There are 9 hidden switches. A switch that is on adds its own fixed numbers to the row, and there is some noise. The rows also spread widely along 10 directions, which tell nothing about the answers.
(in the rows, 128 means zero)
Known rows, each followed by its switches (1 for on, 0 for off):
[105 116 150 119  26  95 165  90 166 106 136  98 191 158 141  84 127 169
 117 132  50 133 121 106  90 160 165 130 130 117 103 137 140 107]	0 0 1 1 0 1 1 0 0
[123 124 145 160 116  76 153 111 145 123 132 121 153 124  94 115 118 147
  82 157  70 113 146 104  93 105 128 131 106 137  88  97 139  90]	1 1 1 0 0 1 1 0 1
[134 130 148 123  96 107 127 131 129 195 118 161 145 145  97 130  86 198
  90 129 111  68  97 196 112 121 119 125 117 159 102 100 103  65]	0 0 0 0 0 1 0 0 1
[110 156 123 130  88  96 131 154  91 157  78 119 132  82 105 143 153  93
 101 159 147 139 120 115 120 135 155  94 182 154 153 124 107 142]	0 0 1 1 1 0 0 0 0
[131 120 127 159 127 127 169 125 122  85 129 144 109 158  50 136 141  99
 131 115  72 161 139 105  85 121 145 165 116 125 142  70 146 122]	0 0 1 0 1 1 1 0 0
[117 144 129 124 148 116  78 172 114 179 101 156 152  45 165 146 138 107
 128 141 187 135 133 148 122  84 127  90 125 123 140 135 100 168]	0 1 0 0 1 1 0 1 1
[112 117 149  99  90  88 129  70 147 119 102 111 168 175  43 103  92 134
 105 146  65 119 109 104  98 118 132 141 117 111 126  95 115 137]	1 1 1 0 1 1 1 0 0
[ 85 119 133 123  69  99 117  97 167 111 141 138 152 133  78  91 133 133
  92 143 114 114  96 110  71 150 152 135 133 134 137 109 129 125]	0 0 1 0 1 1 0 0 0
[136 119 134 108  92 150 114 134 143 121 108 148 160 122 117 111 123 122
 150  96 111 133 113 140 112 113 164 132  97 105 145 125 114 162]	0 0 1 0 1 0 1 0 1
[102  97 121  93 128  90 107 105 161  85 112  93 171 108  93  96 133  91
 137 137 115 139 122  83  95 119 109 133 115 102 132  97 121 163]	1 1 0 0 0 1 0 0 1
[ 78 140 116 163  90 103  92 130 137 146 140 146 110  72 108 115 131 100
  69 153 139 100 113 106  66  94 179 103 129 140 140 116 102 163]	0 0 0 0 1 0 1 1 1
[126 117 112 166 137 125 144 181 159  86 168 177 138 122 120 126 174 120
 166  81 129 159 146 130  80 167 140 173 108 138 124 101 151 117]	0 0 0 1 0 1 0 0 1
[126 101 152 121 107  78 140  97 129 132 100  91 193 106 116 100 144 120
 142 124 103 155 135 117 112 159  77 114 161 146  87 104 149 103]	0 0 0 1 1 0 0 1 0
[140 139 169 101 118 109 114  95 121 197 117 145 195 157  78 122 119 176
 119 118 131 113 113 189 144 137 110 113 140 136 113 116 124  86]	0 0 1 0 1 1 1 0 0
[153 139 130 192 179 113 168 156  53 141  79 106 114  49 136 161 175  58
 115 164 120 184 199  94 142  76 100  84 162 160 108  96 165 113]	0 0 1 1 1 0 0 0 0
[ 72 150 126 187 116  96 146 115 136 109 165 165 130 142 120 146 170 111
 122 161 123 146 158  84  71 130 159 129 146 128 131 129 166 153]	0 0 1 1 0 1 0 0 0
[140  94 165 107 149 157  95  49 172 102 184 112 213 156 143  63 142 133
 165  93 107 162 165 107 131 101 119 104  87  79  97 128 188 147]	0 0 1 0 0 0 1 0 0
[ 94 147 135 148  94  94 100 130 133 168 129 134 136  62 126 112 123 135
  45 168 140  94 122 125 108  97 167  81 132 157 128 138 109 119]	1 0 1 0 1 1 0 0 1
[151 117 123 144  80 123 150 160 114 135 108 122 104 109 129 119  88 133
  86 140  60 140 122 122 100  89 152 127 102 152 120  84 106 102]	0 1 0 1 1 1 0 1 0
[125 138 118  91 117 122  56 137 119 162 107 111 168  58  98  94 162  61
 109 142 190 129 102 125 131 111 138  83 151 144 156 112 105 163]	0 0 1 1 1 0 0 0 0
[182  98 136 147 108 145 165 147 124 124  96 126 156  96 165 111 108 133
 135 114  54 141 148 146 121  84 112 129  74 145  88 101 144  85]	0 0 1 1 1 1 0 0 1
[166 130 149 134 120 148 119 147 148 146 203 146 127 148 108  93 107 177
  76 105 100 149 130 145 123 108 180 120  87 139 126  88 129  72]	0 1 1 0 0 1 1 1 0
[ 86 141 146 122  53  81 128 108 159 139 120 155 181 155 101 126 123 163
 118 133 107  84 100 134  88 152 158 142 126 115 119 141 106 138]	1 0 1 0 0 1 1 0 0
[133 111 118 100  85 129 105 133 164 117 120 147 178 130 114  97 125 114
 155 116 112 110  94 140  90 123 131 148  87 116 133 105 117 147]	0 0 1 1 0 1 0 0 1
[173 141 143 138  95 170 105 155 124 177 184 143 103 136 123  88  80 186
  46  96  97 129 137 158 138  83 217  94  89 160 120 122 111  81]	0 1 0 1 1 0 1 0 0

New rows. What belongs after each?
[119  82 129  83  75  95 120  71 149  88 105  30 198  86 106  47 147  77
 113 135  75 152 122  82 102 127 116 109 137 124 112  92 131 127]	0 0 0 1 1 1 1 0 0
[132 133 137 144 124 112 113 155 149 160 166 163 141 105  73 103 142 159
  77 115 152 119 109 168 109 153 143 125 131 175 130  96 130  59]	0 0 1 0 1 1 0 0 1
[134 104 128 151  61 135 145 155 173 103 152 142 138  90 168  88 117 163
  88 120  75 108 119 128  80 113 171 133  70 139 105 118 130  87]	0 0 1 0 0 1 0 0 1
[161 116 132 112  95 114  80 131 158 177 157 144 166 131  72  81 102 151
 101  98 119  76  79 184 100 131 127 137  93 163  99  74 101  78]	0 0 0 1 0 0 1 1 1
[120 102 142 174 101  98 156 124 153 106 146 119 139  81 124  92 136 134
  85 137  82 149 138  96  79 136 131 114 127 158  98  97 159  78]	0 0 1 0 1 0 0 1 1
[151 135 141  88 124 146  83  78  88 191 116  83 129 127  75  91  88 107
  62 166 120 125 112 134 156  53 148  58 139 149 146  95 116 123]	0 0 1 1 1 0 0 0 0
[ 80 144 134 129 115  67 106 104 146 134 130 118 184 107  71 103 166  92
 112 160 153 145 129  90  91 149 143 107 169 132 138 120 135 163]	0 1 1 1 1 0 1 0 1
[155 117 144  97  83 162 138 132 120 134  80 159 128 174 124 148  61 148
 158 100  64 133 103 150 124  87 156 144  79  97 150 116  95 160]	1 0 1 0 1 1 0 1 0
[176 135 155 134 145 138 175 150  89 168  97 160 112 180  80 173  75 165
 133 114  67 163 137 167 137  85 137 139 107 128 138  78 117  97]	0 1 1 0 1 1 1 1 1
[ 87 113 131 156 103  86 118  95 172 112 187 115 152 101 101  75 153 139
  72 142 110 109 135 104  69 131 148 119 124 144 103 103 148  95]	0 0 0 0 0 1 1 0 1
[183 115 127 177 142 152 159 172  99 123 120 159  93 122 117 153 117 119
 137  92  72 139 151 141 110  82 126 150  83 135 105  63 131  98]	0 0 0 0 0 0 1 1 0
[165 113 150  83  90 132  95 143 138 152  92 115 183  84 128  87 113 140
 114  94 129 116 104 160 152 128 126 104 109 140 116 126 100 104]	1 0 1 0 1 0 0 0 0
[ 82 141 142 185 125  79 157 137 133 117 138 151 163  84 156 147 198 125
 127 156 145 147 167 100  91 151 122 116 159 133 105 139 168 120]	0 0 1 0 0 1 0 0 0
[162 118 142 153 174 130 112 134 126 154 145 133 178  72 140 103 156 112
 125 123 138 153 165 148 135  95  95 100 108 156  92 107 166  88]	0 0 1 1 1 1 0 0 1
[176 113 146  88  96 142 100 121 119 157 102  79 175  76 146  77 121 125
  99 124 103 118 122 143 154  81 127  79 101 127 105 105 113 100]	0 0 1 0 0 0 1 0 0
[122 146 114 135  88 101 140 180 112 130  68 145 130  86 113 159 133  98
 128 136 114 104 112 131 102 107 158 139 117 124 147 113  80 153]	1 0 1 0 0 1 1 0 1
[105 137  99 174 108  73 148 205 140 101 103 177 147  72 110 159 196  70
 167 131 149 140 115 117  58 179 118 172 141 146 136  89 124 143]	0 0 1 1 0 1 0 1 1
[160 106 125 143 154 150 121 131 138 100 159 142 141 124  93 100 149  92
 137 102 110 168 147 120 111 111 124 140  94 139 126  79 161 113]	0 0 1 1 1 1 0 0 0
[141 152 154 128 134  94  92 121 126 196 141 162 190 135  65 119 137 144
 109 116 155 102 119 179 139 139 120 120 134 164 104 115 121  92]	1 0 1 1 1 1 1 0 0
[150 140 145 143 169 148 102 124 103 148 162 105 139 105 170 113 125 117
 107 122 120 170 199  98 163  48 167  66 107 117 109 143 144 149]	1 1 0 1 0 0 1 0 0
[118  99 162 114  91 149 136  98 169 100 124 152 214 139 202 105 133 160
 193  90  96 161 152 123 109 125 129 128  85  76 105 170 163 166]	0 0 1 0 1 1 0 0 0
[129 110 127  73 137 112  85 106 150  89 148  60 169 105  52  63 170  64
 114 128 145 182 120  72 125 137 138 106 148 108 163  77 129 149]	0 1 1 0 0 0 1 0 0
[ 92 139 153 120 122  76 113  93 140 151 131 140 178 162  94 135 124 156
 125 138 126 114 136 125 111 126 126 123 133 107 111 133 122 145]	1 1 0 0 0 1 1 0 0
[ 54 155 103 156  76  83  91 155 163 127 125 181 162  74 154 133 165  91
 120 179 167  94 113  93  48 116 169 125 118 115 137 155 110 207]	0 1 1 1 0 1 0 0 1
[127 105 134 108 123 132 144 106 108 105  90 104 142 135 111 136 127  91
 169 114  85 182 141 107 116  97 126 129 128  91 150  97 124 174]	0 0 0 0 1 1 1 1 0
[ 55 141 126 129 104  79  78  90 119 161  97 110 152  56 116 124 145  73
  99 184 165 108 119  92  85  87 144  74 166 115 146 133 104 207]	0 0 0 0 1 0 1 1 1
[134 118 106 130  85 141 131 155 124  96  78 117 114  88 148 121  93  78
 110 151  67 142 132  83  98  48 177 124  75 112 149 120  99 185]	1 1 1 1 1 1 0 0 1
[174 111 133 116 136 119 144 111  75 132  76  42 143  76  84 101 142  56
  99 151  83 175 151  97 152  81 110  86 152 151 123  68 135 105]	0 0 1 1 1 0 1 0 0
[118 106 154  82 117 113 147  82 139  88  96  88 176 162 106 110 110 126
 154 126  77 192 144  85 132 121 125 121 128  85 141 122 139 160]	1 1 1 0 1 1 0 0 0
[144 147 123 119 179 114  84 145  98 191 119 152 143 109  46 143 140  81
 126 142 183 141 111 163 132 109 104 110 150 159 161  70 115 125]	0 0 1 1 1 1 0 1 1
[143 136 157 109  60  91 138 137 114 189  86 112 177  92 111 110 121 172
  76 135 107  98 101 178 134 139 132 104 146 161 104 115  97  59]	0 0 1 0 1 1 1 0 0
[126  83 132  90 116 119 111  91 157  93 109 124 173 148  78  98 123 100
 179  99  99 145 100 123  86 135  84 158 105 104 131  76 131 152]	0 0 0 0 1 1 0 1 0
[137 132 142 136 117  87 121 151 135 169 126 132 168  91 111 119 133 161
  96 114 130  93 125 170 126 136 124 120 124 159  94 112 108  69]	1 0 0 0 0 1 1 0 1
[164 133 135 137 101 117 148 208 147 132 145 154 154 113 121 114 146 167
 123  90 127 160 126 153 123 184 158 140 125 162 123 112 125  64]	0 1 1 1 0 0 0 0 1
[104 120 148  95  57 103  91 107 150 177 105 133 194 102 178 109 104 165
 119 141 127  80  95 160 106 114 119  98 113 116  98 143  99 135]	0 0 0 0 0 1 0 1 0
[110 124 130 167 104 147 137 125 158  87 173 170 126 148 143 111 127 126
 124 126  87 165 159  83  76  95 186 138  81 109 129 130 162 165]	0 1 1 1 1 1 0 0 0
[128 145 128 197 151  90 136 171 128 136 169 157 132  74 103 120 182 116
  78 145 147 156 164 110  96 139 136 124 138 182 106  95 160  74]	0 1 1 1 1 1 0 0 0
[121 147 132 134  76  93 143 168 118 146 106 129 143  90 103 123 160 127
 100 128 138 146 115 130 115 177 156 114 175 170 137 121 118  97]	0 0 1 1 1 0 0 0 0
[139 134 160 142 183 152 120  94 109 175 138 169 152 147 130 147 109 151
 139 132 130 145 166 159 143  61 114  95 107 116 118 128 161 130]	0 0 1 0 1 1 0 0 1
[149  96 128  77 101 150  89 124 159 120  91 139 181 111 116  89  96 114
 147 118 106 118  95 141 104  84 119 136  60  98 135 101 104 162]	0 1 1 0 1 1 0 0 1
[103 146 143 146  98  69 143 155 123 147 101 139 187  85 120 131 191 127
 133 128 163 150 134 130 114 197 122 112 191 159 114 140 139 109]	0 0 1 1 1 0 0 0 0
[148 100 150 141 114 100 184 145 104 114  61  77 145  61 178 136 121 126
 134 118  67 182 166 107 138 116 105  97 141 139  97 122 134 101]	1 0 0 0 1 0 0 1 1
[139 102 140  71 101 106 138 117 124 115  65  88 186 116  81 109 142 106
 152 121 112 162 105 130 129 155  93 128 152 122 144  89 119 117]	0 0 1 0 1 1 0 0 0
[ 97 138 143 121 127 105 147 123 122 117 101 142 162 141 149 164 141 117
 175 147 125 178 149  95 110 121 127 119 144  81 148 135 136 187]	0 1 1 0 0 1 0 1 0
[185 107 136 123 134 168 151 186 142 109 138 155 152 118 154 123 138 153
 167  67 106 172 144 163 137 129 138 143  82 124 127 106 140  87]	0 0 1 0 0 1 0 0 1
[121 150 122 137 134 134 103 108  94 150 115 121 114 122 116 138 114  79
 104 164 122 127 146  94 132  48 159  82 124 121 143 122 124 177]	1 0 1 1 0 0 0 0 0
[155  84 133  95 112 133 154 101 150  81 121  77 178 138 117  81 126 108
 156 117  61 177 135 106 118 122 112 131 106 116 123  86 155 112]	0 0 1 1 0 1 0 0 1
[ 84 154 149 138 107  87  96 141 160 157 181 150 171  86 157 108 164 156
  85 152 181 143 131 114 102 151 163  86 153 132 130 151 137 124]	0 1 1 0 0 1 0 1 0
